The rows come from 4 hidden closed curves, with some noise, and rows from the same curve form a group. Each curve winds through 4 dimensions. The rows are also pushed far along 2 directions, which tell nothing about the answers.
Some rows, each with its group after it:
[-14   2   6   0  -7   8 -14  18  -6  -6   5   5 -25  -2  20  -4] : A
[  5  14  -6   5  10  14 -11   3 -20   8  -4   6  -5   8   1  10] : R
[ 26  -5 -25   5  -9  -8   7  15   0   9 -13  -2  -1  -1  14  -9] : R
[ 74  11 -38  25 -30 -25  10  17   3  23 -33 -36  19 -22  -1  25] : M
[ 57   8  -9  38 -10 -23   8  26 -12  32  -6 -53 -42 -29  -9  22] : M
[ 10 -10 -30 -13   3  -2  12   2   1  -8 -19  24  26   6  10  22] : R
[-31  -7   0 -27  14  10   8 -23  12 -28  -3  41  42  14  -7  -5] : A
[  7  24  11  12  -2  12 -17   3 -23   3  -5  -2 -13  -8 -10  12] : A
[  7  -9 -32 -12 -10  -2   5   5   9  -3 -16  21  27  14  24 -13] : R
[-25  -3  40  10   3  -2   0  27 -17  -1  27 -13 -81 -28  -1 -14] : R
[-16  -3   2   9  29   5  -4  33 -10 -21  12   7 -37 -14  -2  12] : M
[-53 -19  12 -17  17  13  -9  12   7 -27  21  28 -19  14  19 -20] : C
[ 19   5  -2   5 -29 -11   0   1   9  13  -5 -18  -2  -6   7 -24] : A
[-32  -1  21  -3   4  10  -4  25 -17 -18  14  17 -56 -16  11  -5] : R
[ 17   5 -10   1 -30  -4  -1   3  -2  10 -14  -4   1  -5  18  13] : C
[-25 -21  -4  -7  20   4   1  12  -2  -4  11   7 -21  10  16  17] : M
[ -4 -25 -38 -27  -4  -4  13 -22  26  -9 -17  24  69  29  17   4] : C
[ 22   0  12  24  12 -15   9   7  -3  28  17 -43 -42 -13 -21 -24] : A
[  6   5 -10   0  14   3   0 -12  -4   4  -6   3  27  13 -12  15] : M
[ -1   9  10   8   4  10 -15   5 -15  16   8 -11 -29   7   6 -17] : R
[ 26  22 -19   7 -18   0 -18   2   5  -3 -18  -4  33   1   1  -5] : C
[ 14  15   6   0 -16  -5   6 -19   7   3  -8  -3  23  -9 -15 -17] : A
[-19 -21 -13 -10  33   7  10  10  -9  -8   5  20 -11  19  12   9] : R
[ 17   6 -14  12  12   3  -8  -1  -6   7  -7  -4  17   6  -6  14] : C
[-11  -3 -12 -10  16   8   0   6  -4 -19  -7  28  14   0   5  19] : A
[ 19   3  13  31  25 -10  -1  18  -3  17  21 -42 -39 -17 -30 -14] : C
[-51 -23  29 -12  36  11   1  -7   2  -5  33   7 -26  17  -3 -15] : M
[-17 -12 -18 -11  15   4  -1  16   3 -29  -4  27  11   4  13  15] : M
[-32  -9  -7 -23  28  18  -8 -22   3 -20   2  37  44  31  -1  12] : C
[-49  -2  35 -22  -3  16 -11 -13   0 -18  16  24 -12   2   5  -2] : C
[  1   8   6  -9 -10  -1   4 -20   9  -4  -4   8  28  -1 -13 -14] : A
[ 11   6 -18  -8 -33  -8   2   5  16 -19 -20  13  36 -11  13   0] : M

New rows. What belongs after each?
[-20  -2   5  -5  -8   7  -9  12  -4 -13   0  15 -17  -8  17  13] : M
[-22  -9  25  11  16   1  -7  28  -5  -1  28 -16 -62  -9   2 -22] : C
[-25   0  25   7  38  16 -13   6 -22   3  26  -4 -47   5 -12  17] : M
[ -3 -10   4  -5 -14  -7   6  -8  14  10   5  -7  -3   6   9 -16] : R
[  3   6  14  14 -16  -2 -10  20  -8  10   9 -21 -45 -14   8 -19] : A
[ 36  14  -6  28  13  -4  -7   8 -13  21  -2 -30  -8 -10 -22  15] : C
[-12  12   1  -4   4  17 -22  -1  -6 -19  -2  17  19   9   1  -5] : C
[ 28  10   2  20 -16  -8  -2  21 -16  19  -5 -29 -40 -19   6  12] : C
[-14  -1   2 -17 -21  -4   5  -6  13 -19  -8  23  22  -9   4 -14] : A
[ 44  13 -23  18 -15  -9  -3  10  -8  18 -21 -20  11  -3   3  15] : C
[-10   8  20  19  21   7 -22  26 -14  -6  22 -14 -51 -10  -4 -17] : C
[ 54  10 -31  18 -24 -15   6  15  -3  25 -23 -25   5  -9   8  -8] : R
[ -8 -18  -6  -2   6   0   2   5   0   6   4  -6 -13   7  13  15] : M
[  4  -5 -12  -3   5  -4  14  11  -8  -7  -8  13   0  -7   0  22] : R
[ 21  -6 -21   4   7  -7  12  13  -7   4 -13   3   2  -4   1  19] : R
[ 40   7 -34   2  -6  -8   4 -20  10   5 -28   0  71  13 -13  17] : M
[  6  18  -7 -10 -38   3  -8 -14   5 -15 -24  23  41  -9   5   0] : A
[  4   4 -17 -27 -54   3   1 -27  16  -6 -30  23  61  10  24  13] : C
[ 43  14 -31  12 -11 -13   4  19   3  -8 -23  -6  27 -17  -4  17] : M
[-11   0  -1  -6  -3  -4   2   3  17 -26  -1  15  19  -7  -3 -25] : M
[-32  -4   3 -21  -2  18 -11  -6  -4 -14  -2  30  10  17  25  23] : M
[ 31  -1 -12  19  -4  -9   5  25  -9  18  -4 -19 -29  -9   8 -14] : R
[-10   9  20  -5  -3   4  -1 -17   1  -4   5   4   1  -2 -13 -20] : A
[ 21  22   8  23  12  -1  -8  18 -14  -3   2 -18 -19 -30 -27   2] : M
[  2  -9   1  14  17  -3   0  31 -10  -2  10 -13 -46 -12   5  17] : M
[-14 -21  11   2  22  -4  13   9  -7  10  20 -15 -46  -1   2   9] : C
[-18   6  17  12  16  12 -16  14 -20  11  20 -11 -57   8   8 -22] : R
[ 37   8  -4  13 -44 -17  11   5   7  11 -19 -20   0 -27   3  -5] : R
[ -8  -2   9  -4 -12  -8  10   4  10 -16   1   7  -1 -15  -1 -14] : A
[ 22  -3   3  12  -6 -14  10  -1   8  20   5 -29 -14  -6 -10 -26] : A
[-10  -5  23   8   4 -10   8  20   0  -8  18  -7 -46 -28 -10 -18] : A
[ -1   3  -2  -4 -22   6  -7   3  -3  -5 -11   7   3  -3  15  21] : M
[-19  -4  14  -6  -4  -4   6   7   8 -17  10   9 -14 -17  -3 -18] : A
[-22   4   7 -17 -21   6  -2  -5  10 -26  -8  28  21  -6   9 -10] : A
[ 37  24  -6  22  -1   2  -9  18 -28  18 -10 -17 -24 -12  -5   8] : R
[ 36  12  -5  16   2 -12  12   4  -2   5  -8 -15   2 -22 -28   8] : A
[ -8  13  51  24  -6  -1 -10  20 -26  18  26 -35 -93 -34  -9   2] : C
[ 11 -11 -33  -9 -11  -8   5   5   9  -5 -18  13  31   8  18  23] : M
[ 31  10 -25  -4 -45  -7  -4  -5   7   2 -34   4  43  -5  15  21] : M
[ 37  26  19  25 -31 -14   0  17  -9   9  -6 -33 -31 -42 -19  -8] : A
[-11 -17  -2   6  39   2   8  23 -17   4  16   0 -44   4   1   6] : R
[ 10 -18 -22 -14 -22 -18  25  -1  20  -8 -15  11  25  -4  10   7] : R
[-22 -10  -4 -11   0   1 -10   5  12 -17   5  15   8  10  19 -17] : C
[-35   6  39   2  10  16 -18   0 -17   1  27  -3 -52  -1  -1 -24] : A
[ 28  11 -16  -7 -38  -7  11 -13   5   1 -29   6  42 -11   2  25] : R
[ 24  10  -4  17  12  -5   7  18 -11   0  -4 -11 -15 -21 -18  15] : A
[ 39   6 -33 -13 -51 -21  21 -19  33 -10 -40  10  81  -7   5  -8] : A
[ -5  16  -6 -11 -11  17 -15 -15  -9 -12 -16  27  38  11   7  13] : A
[-18 -13  13   1  26   0   5  -2   2   6  20  -6 -24   9  -7 -23] : A
[ 23   8   2  22  -1  -3  -4  24 -18  19   3 -24 -44 -15   3  10] : C
[ 20  20  -8  10  -2  -1  -4   3   1 -11 -13   0  24 -14 -19   4] : M
